The rows of a group lie close to one hidden flat surface of 13 dimensions, which passes through zero. Surfaces can cross.
In the rows, 100 means zero.
Known rows, each followed by its group:
[108, 101, 110, 107, 107, 70, 87, 89, 127, 134, 111, 89, 88, 99, 114, 122, 85, 88, 108] => Z373
[87, 91, 79, 79, 126, 112, 89, 91, 87, 86, 113, 111, 102, 91, 87, 61, 69, 66, 141] => Z373
[144, 111, 85, 101, 74, 98, 105, 97, 71, 98, 83, 116, 120, 127, 84, 69, 93, 90, 104] => Z591
[113, 101, 118, 80, 116, 112, 73, 112, 114, 136, 129, 125, 71, 72, 99, 139, 140, 92, 101] => Z591
[64, 75, 89, 88, 132, 94, 88, 98, 127, 111, 135, 65, 99, 122, 93, 62, 130, 95, 88] => Z543
[85, 106, 124, 118, 83, 110, 103, 92, 89, 82, 101, 90, 90, 93, 141, 122, 59, 75, 90] => Z543
[130, 93, 89, 121, 93, 105, 93, 106, 74, 105, 84, 117, 92, 92, 95, 90, 90, 97, 145] => Z543
[83, 65, 71, 117, 70, 84, 140, 119, 111, 87, 94, 84, 111, 118, 89, 61, 122, 148, 101] => Z373
[106, 97, 92, 78, 123, 91, 100, 124, 125, 119, 108, 83, 121, 105, 86, 92, 116, 107, 105] => Z4
[106, 118, 135, 100, 115, 131, 81, 94, 61, 62, 91, 96, 103, 80, 141, 96, 90, 99, 110] => Z373
[94, 79, 109, 105, 95, 115, 104, 87, 90, 53, 116, 78, 142, 91, 132, 74, 87, 127, 102] => Z373
[76, 91, 72, 128, 122, 58, 117, 64, 132, 85, 93, 79, 83, 116, 67, 114, 78, 94, 105] => Z373
[92, 79, 109, 88, 85, 76, 64, 87, 96, 153, 106, 121, 82, 88, 101, 132, 53, 75, 101] => Z753
[111, 77, 58, 120, 118, 94, 113, 88, 97, 83, 124, 117, 84, 92, 78, 84, 96, 113, 103] => Z4
[111, 99, 105, 71, 114, 123, 74, 88, 106, 117, 125, 58, 107, 104, 105, 91, 135, 63, 72] => Z591
[99, 78, 89, 109, 87, 145, 88, 123, 69, 121, 78, 84, 76, 99, 81, 100, 151, 81, 100] => Z373
[97, 108, 88, 99, 141, 101, 118, 94, 110, 45, 100, 84, 113, 99, 79, 102, 106, 97, 113] => Z591
[90, 126, 78, 120, 129, 104, 111, 65, 125, 106, 80, 64, 108, 96, 80, 132, 63, 72, 87] => Z543
[117, 128, 89, 94, 129, 129, 101, 74, 88, 85, 101, 87, 86, 78, 105, 96, 94, 87, 75] => Z4
[103, 101, 105, 92, 48, 105, 120, 125, 75, 80, 56, 100, 113, 121, 82, 117, 103, 80, 86] => Z591
[71, 96, 109, 116, 78, 87, 126, 124, 120, 106, 99, 98, 86, 98, 123, 122, 87, 109, 89] => Z753
[85, 97, 65, 81, 102, 72, 111, 84, 124, 103, 121, 119, 99, 117, 59, 89, 66, 52, 103] => Z753
[122, 87, 116, 129, 119, 112, 85, 97, 101, 78, 103, 82, 101, 97, 107, 135, 122, 95, 116] => Z753
[91, 75, 121, 81, 100, 58, 80, 90, 107, 91, 95, 83, 91, 122, 81, 125, 117, 98, 85] => Z373
[85, 74, 80, 111, 106, 126, 76, 104, 82, 137, 98, 108, 95, 100, 81, 73, 141, 147, 85] => Z591
[59, 81, 102, 108, 80, 81, 124, 132, 131, 121, 86, 79, 94, 101, 107, 111, 105, 111, 119] => Z753
[123, 131, 129, 113, 81, 106, 100, 112, 104, 108, 97, 117, 139, 124, 119, 95, 113, 108, 116] => Z543
[47, 78, 109, 116, 102, 98, 107, 100, 91, 51, 102, 105, 92, 115, 106, 82, 103, 116, 106] => Z543
[80, 95, 98, 107, 47, 89, 142, 105, 128, 91, 90, 113, 128, 89, 101, 110, 98, 131, 117] => Z591
[76, 77, 124, 64, 82, 107, 80, 102, 82, 84, 124, 105, 104, 110, 108, 98, 113, 84, 69] => Z753
[110, 94, 104, 71, 78, 122, 92, 137, 58, 84, 69, 119, 148, 103, 87, 84, 80, 92, 127] => Z753
[113, 116, 109, 56, 114, 106, 104, 116, 109, 87, 103, 84, 100, 87, 94, 120, 120, 73, 87] => Z4
[112, 115, 84, 106, 133, 129, 89, 66, 90, 87, 125, 115, 85, 85, 96, 74, 111, 82, 112] => Z373
[107, 108, 96, 106, 90, 93, 104, 123, 101, 141, 82, 110, 70, 110, 89, 108, 113, 91, 105] => Z373
[93, 86, 111, 88, 135, 65, 87, 102, 110, 76, 68, 82, 124, 99, 77, 118, 87, 118, 146] => Z373
[109, 106, 85, 126, 52, 121, 114, 87, 89, 111, 78, 91, 105, 118, 84, 127, 90, 46, 81] => Z591
[118, 151, 116, 116, 127, 112, 92, 61, 96, 100, 85, 100, 88, 107, 101, 123, 127, 130, 41] => Z753
[81, 117, 111, 72, 102, 92, 131, 128, 108, 48, 112, 121, 104, 98, 101, 136, 62, 73, 67] => Z591
[75, 107, 106, 117, 129, 87, 63, 66, 106, 146, 78, 90, 77, 105, 90, 122, 84, 96, 98] => Z4
[138, 120, 95, 112, 117, 85, 123, 105, 89, 71, 102, 114, 71, 94, 108, 105, 104, 131, 73] => Z753
[102, 115, 106, 90, 71, 79, 110, 137, 103, 141, 93, 136, 93, 122, 96, 96, 115, 131, 72] => Z543
[79, 87, 94, 71, 102, 102, 87, 108, 109, 121, 78, 117, 130, 75, 68, 88, 120, 134, 163] => Z591
[101, 90, 66, 72, 98, 107, 93, 123, 93, 139, 75, 103, 117, 110, 51, 77, 100, 80, 129] => Z373
[67, 67, 88, 118, 92, 90, 107, 57, 112, 65, 117, 89, 105, 91, 106, 80, 71, 80, 154] => Z591
[87, 82, 103, 91, 68, 58, 103, 119, 61, 96, 50, 121, 84, 116, 91, 73, 77, 136, 112] => Z543
[94, 82, 117, 94, 90, 97, 86, 83, 124, 98, 148, 95, 115, 108, 119, 83, 123, 80, 124] => Z4
[99, 96, 81, 100, 71, 95, 121, 79, 75, 68, 113, 154, 82, 80, 95, 104, 59, 110, 71] => Z4
[66, 111, 99, 90, 108, 110, 108, 138, 110, 123, 76, 100, 87, 96, 78, 154, 77, 60, 86] => Z373
[77, 65, 105, 92, 100, 93, 59, 59, 118, 124, 136, 108, 129, 101, 88, 102, 92, 90, 116] => Z4
[101, 124, 100, 115, 85, 95, 115, 86, 86, 84, 76, 80, 94, 124, 117, 78, 71, 78, 94] => Z373
[92, 63, 92, 84, 121, 80, 71, 129, 90, 120, 106, 98, 88, 106, 88, 93, 74, 73, 128] => Z4
[101, 84, 118, 93, 82, 91, 106, 111, 109, 76, 104, 67, 120, 122, 105, 118, 112, 78, 77] => Z373
[117, 112, 73, 73, 124, 103, 119, 124, 121, 110, 110, 110, 125, 75, 85, 119, 73, 107, 79] => Z4
[118, 103, 113, 110, 90, 100, 107, 85, 111, 82, 84, 92, 101, 80, 93, 155, 117, 94, 111] => Z4
[94, 113, 98, 111, 114, 101, 100, 75, 88, 85, 71, 114, 67, 88, 83, 91, 134, 125, 135] => Z591
[96, 85, 88, 117, 83, 115, 98, 113, 59, 91, 78, 82, 107, 135, 94, 77, 91, 96, 61] => Z591
[105, 85, 114, 89, 85, 91, 98, 117, 79, 85, 112, 113, 81, 98, 113, 121, 89, 98, 63] => Z753
[103, 122, 106, 109, 112, 122, 90, 73, 109, 109, 100, 81, 104, 91, 109, 119, 94, 73, 96] => Z4
[97, 107, 97, 74, 111, 94, 105, 74, 100, 92, 69, 49, 100, 77, 101, 112, 80, 104, 73] => Z543
[128, 119, 79, 69, 155, 100, 92, 95, 97, 103, 126, 101, 76, 69, 106, 77, 73, 82, 105] => Z4
[113, 106, 93, 92, 126, 109, 88, 93, 118, 127, 113, 97, 99, 79, 91, 130, 104, 97, 86] => Z753
[116, 57, 78, 140, 115, 104, 93, 112, 118, 115, 154, 96, 109, 106, 102, 122, 87, 87, 88] => Z591
[84, 85, 101, 85, 107, 87, 80, 78, 130, 112, 132, 134, 116, 84, 77, 131, 101, 104, 112] => Z4
[67, 69, 102, 123, 90, 119, 113, 90, 124, 84, 126, 67, 96, 88, 117, 119, 119, 87, 94] => Z591
[70, 86, 116, 106, 101, 77, 95, 100, 93, 75, 93, 92, 78, 121, 114, 63, 92, 73, 161] => Z753
[112, 98, 82, 98, 136, 95, 85, 83, 100, 92, 105, 118, 109, 100, 71, 66, 113, 114, 155] => Z543
[92, 77, 76, 86, 98, 90, 107, 61, 100, 60, 128, 99, 84, 113, 68, 77, 139, 102, 67] => Z543
[106, 77, 102, 71, 92, 89, 104, 101, 79, 76, 75, 76, 95, 81, 94, 92, 123, 136, 92] => Z543
[95, 101, 120, 102, 120, 50, 102, 106, 102, 87, 100, 101, 44, 104, 125, 80, 97, 115, 126] => Z753
[113, 89, 82, 108, 82, 74, 106, 62, 89, 81, 76, 113, 94, 103, 67, 96, 112, 141, 95] => Z4
[74, 129, 110, 111, 128, 102, 94, 79, 115, 100, 117, 107, 124, 107, 132, 69, 45, 91, 125] => Z543
[88, 106, 105, 102, 127, 125, 82, 101, 73, 92, 115, 120, 84, 76, 132, 66, 65, 88, 137] => Z543
[89, 94, 60, 123, 124, 89, 116, 69, 125, 105, 91, 55, 93, 101, 79, 101, 84, 99, 91] => Z543
[105, 98, 79, 120, 95, 84, 121, 100, 126, 91, 98, 119, 142, 115, 67, 98, 103, 120, 138] => Z753
[85, 69, 102, 82, 84, 107, 70, 77, 95, 113, 128, 91, 110, 105, 101, 81, 96, 64, 102] => Z753

New rows, each followed by its group:
[98, 113, 101, 134, 92, 103, 87, 115, 102, 139, 138, 158, 88, 134, 110, 80, 84, 65, 122] => Z543
[112, 102, 79, 118, 81, 136, 88, 72, 63, 114, 96, 127, 76, 99, 85, 89, 119, 100, 73] => Z373
[139, 102, 131, 106, 88, 104, 86, 100, 99, 84, 118, 113, 140, 90, 132, 123, 91, 110, 110] => Z373
[69, 131, 106, 93, 139, 125, 63, 78, 99, 148, 100, 92, 96, 102, 106, 104, 63, 66, 78] => Z4
[104, 71, 103, 96, 84, 110, 59, 90, 91, 140, 99, 113, 77, 87, 78, 123, 124, 60, 140] => Z591
[134, 110, 98, 116, 81, 100, 130, 101, 113, 70, 113, 84, 136, 108, 122, 94, 90, 90, 105] => Z591
[109, 122, 97, 69, 129, 141, 78, 100, 87, 117, 128, 100, 77, 94, 104, 72, 136, 75, 71] => Z543
[124, 91, 113, 102, 77, 110, 106, 99, 98, 74, 110, 93, 118, 96, 112, 106, 131, 110, 98] => Z543
[122, 93, 91, 51, 122, 82, 93, 102, 85, 80, 103, 102, 77, 78, 86, 86, 104, 107, 97] => Z4
[88, 75, 80, 66, 103, 123, 107, 123, 97, 80, 146, 115, 128, 91, 98, 69, 100, 108, 69] => Z4
[103, 89, 79, 109, 84, 69, 128, 50, 126, 51, 140, 137, 112, 89, 91, 91, 90, 139, 97] => Z543
[108, 102, 151, 80, 106, 94, 77, 117, 102, 105, 116, 103, 101, 82, 146, 97, 119, 122, 122] => Z543
[65, 76, 105, 91, 88, 107, 102, 105, 95, 95, 104, 84, 96, 92, 115, 93, 106, 127, 64] => Z373
[50, 105, 81, 124, 130, 123, 125, 121, 103, 82, 96, 104, 112, 91, 101, 109, 67, 140, 63] => Z591
[99, 107, 93, 120, 85, 127, 94, 118, 100, 154, 97, 113, 121, 94, 110, 130, 45, 75, 84] => Z591
[88, 103, 82, 109, 114, 130, 99, 104, 84, 91, 104, 117, 78, 119, 66, 90, 138, 80, 88] => Z543
[138, 102, 87, 88, 97, 121, 102, 79, 94, 115, 119, 59, 91, 74, 131, 74, 111, 96, 69] => Z543
[89, 109, 95, 64, 131, 85, 95, 90, 122, 90, 125, 122, 97, 87, 86, 92, 105, 112, 104] => Z591
[111, 57, 89, 102, 91, 115, 91, 93, 84, 75, 87, 75, 133, 90, 77, 111, 119, 112, 108] => Z4
[98, 97, 88, 96, 128, 102, 98, 118, 114, 105, 109, 135, 115, 78, 78, 113, 94, 121, 129] => Z591
[125, 114, 82, 110, 147, 103, 81, 89, 98, 118, 120, 128, 103, 89, 96, 71, 89, 126, 115] => Z591
[113, 126, 92, 113, 69, 114, 122, 97, 107, 97, 109, 107, 129, 121, 112, 83, 76, 63, 103] => Z4
[96, 95, 111, 99, 83, 149, 100, 129, 92, 119, 138, 111, 92, 68, 149, 102, 100, 87, 83] => Z373
[111, 111, 100, 85, 90, 149, 68, 93, 78, 149, 114, 121, 98, 83, 105, 84, 119, 86, 87] => Z591
[112, 108, 116, 84, 121, 67, 95, 112, 107, 106, 127, 109, 62, 114, 111, 108, 116, 116, 44] => Z591
[115, 82, 108, 107, 102, 131, 92, 98, 103, 69, 134, 115, 124, 84, 94, 142, 131, 106, 84] => Z373
[72, 72, 113, 154, 73, 105, 113, 109, 102, 95, 103, 101, 83, 90, 141, 96, 96, 110, 154] => Z753
[74, 126, 107, 100, 59, 84, 122, 88, 81, 63, 78, 157, 106, 125, 84, 113, 63, 104, 70] => Z543
[78, 101, 125, 101, 88, 111, 95, 110, 76, 82, 66, 69, 110, 119, 112, 110, 82, 75, 98] => Z543
[80, 102, 114, 73, 101, 94, 90, 85, 122, 101, 116, 125, 106, 88, 87, 125, 122, 120, 87] => Z4
[105, 113, 84, 91, 113, 122, 76, 63, 107, 129, 123, 112, 121, 90, 86, 94, 78, 67, 105] => Z753
[126, 130, 92, 100, 70, 101, 94, 82, 87, 160, 85, 104, 108, 112, 109, 75, 76, 96, 77] => Z373
[80, 81, 101, 72, 115, 75, 101, 107, 121, 88, 144, 104, 66, 104, 97, 83, 118, 78, 102] => Z373
[80, 82, 115, 114, 94, 99, 81, 74, 108, 124, 104, 75, 74, 84, 131, 97, 107, 97, 122] => Z591
[71, 60, 144, 101, 85, 70, 73, 112, 116, 110, 84, 89, 90, 108, 91, 147, 145, 109, 129] => Z4
[86, 93, 76, 110, 98, 99, 136, 125, 116, 118, 92, 89, 83, 68, 110, 122, 81, 141, 65] => Z543
[67, 110, 91, 120, 70, 82, 127, 81, 122, 115, 88, 96, 89, 125, 97, 85, 115, 130, 71] => Z753
[96, 148, 103, 53, 155, 119, 78, 68, 114, 108, 111, 102, 124, 82, 86, 109, 89, 94, 61] => Z373
[41, 86, 105, 77, 121, 107, 85, 101, 108, 134, 102, 69, 77, 71, 124, 103, 77, 110, 72] => Z373
[78, 78, 105, 93, 70, 108, 106, 126, 129, 137, 95, 86, 144, 83, 113, 107, 107, 138, 117] => Z591
[84, 137, 94, 111, 123, 145, 105, 82, 125, 110, 127, 124, 116, 72, 112, 112, 100, 110, 88] => Z753
[136, 105, 84, 144, 61, 91, 122, 88, 100, 102, 82, 123, 121, 120, 75, 124, 103, 118, 92] => Z373
[69, 103, 93, 84, 100, 95, 106, 69, 100, 90, 77, 58, 131, 112, 95, 86, 77, 122, 48] => Z373
[97, 96, 114, 90, 56, 99, 85, 51, 100, 102, 112, 84, 123, 116, 110, 102, 78, 54, 77] => Z4
[92, 101, 87, 106, 106, 116, 95, 84, 76, 97, 100, 111, 103, 80, 115, 63, 58, 105, 124] => Z373
[136, 76, 82, 106, 100, 83, 82, 79, 102, 105, 100, 99, 145, 104, 73, 85, 89, 100, 157] => Z373
[98, 84, 93, 68, 102, 128, 88, 106, 94, 100, 102, 67, 151, 103, 95, 56, 123, 104, 108] => Z591
[131, 56, 116, 99, 67, 97, 96, 135, 92, 90, 105, 95, 109, 92, 110, 109, 144, 118, 124] => Z543
[96, 126, 98, 92, 108, 130, 99, 110, 95, 123, 98, 146, 80, 77, 82, 128, 132, 136, 59] => Z373
[66, 117, 83, 56, 92, 95, 109, 80, 121, 114, 82, 105, 136, 93, 69, 72, 105, 126, 104] => Z591
[98, 62, 106, 100, 109, 75, 88, 91, 99, 87, 80, 55, 103, 85, 107, 100, 91, 112, 144] => Z543
[102, 105, 101, 86, 89, 113, 101, 90, 78, 95, 104, 92, 85, 104, 112, 86, 102, 93, 52] => Z753
[89, 90, 84, 97, 87, 116, 107, 131, 73, 91, 88, 115, 129, 121, 85, 57, 85, 99, 119] => Z543
[72, 92, 136, 91, 103, 109, 91, 121, 111, 92, 130, 79, 120, 113, 144, 78, 115, 106, 101] => Z543
[129, 103, 124, 106, 105, 58, 82, 94, 92, 96, 102, 133, 96, 100, 116, 95, 86, 137, 129] => Z753
[110, 51, 97, 106, 84, 80, 100, 117, 114, 104, 139, 103, 100, 112, 92, 111, 132, 110, 85] => Z591
[109, 97, 102, 120, 107, 89, 106, 102, 96, 56, 78, 110, 101, 121, 60, 147, 112, 77, 114] => Z373
[121, 114, 66, 98, 114, 138, 119, 131, 118, 153, 109, 65, 111, 86, 105, 87, 118, 107, 68] => Z543
[93, 113, 106, 65, 82, 99, 108, 151, 77, 121, 71, 103, 100, 108, 110, 59, 91, 94, 118] => Z373
[94, 147, 81, 137, 107, 125, 133, 93, 107, 115, 67, 95, 96, 90, 111, 78, 95, 127, 117] => Z753
[105, 103, 106, 69, 85, 80, 79, 106, 97, 144, 77, 77, 108, 129, 77, 113, 91, 63, 68] => Z591
[107, 109, 145, 81, 106, 73, 81, 120, 118, 115, 111, 115, 109, 102, 126, 95, 136, 144, 124] => Z543
[126, 116, 96, 100, 130, 74, 103, 94, 98, 80, 116, 120, 77, 112, 99, 78, 113, 131, 81] => Z591
[68, 107, 103, 62, 78, 103, 112, 106, 121, 108, 117, 122, 105, 88, 93, 120, 104, 92, 64] => Z591
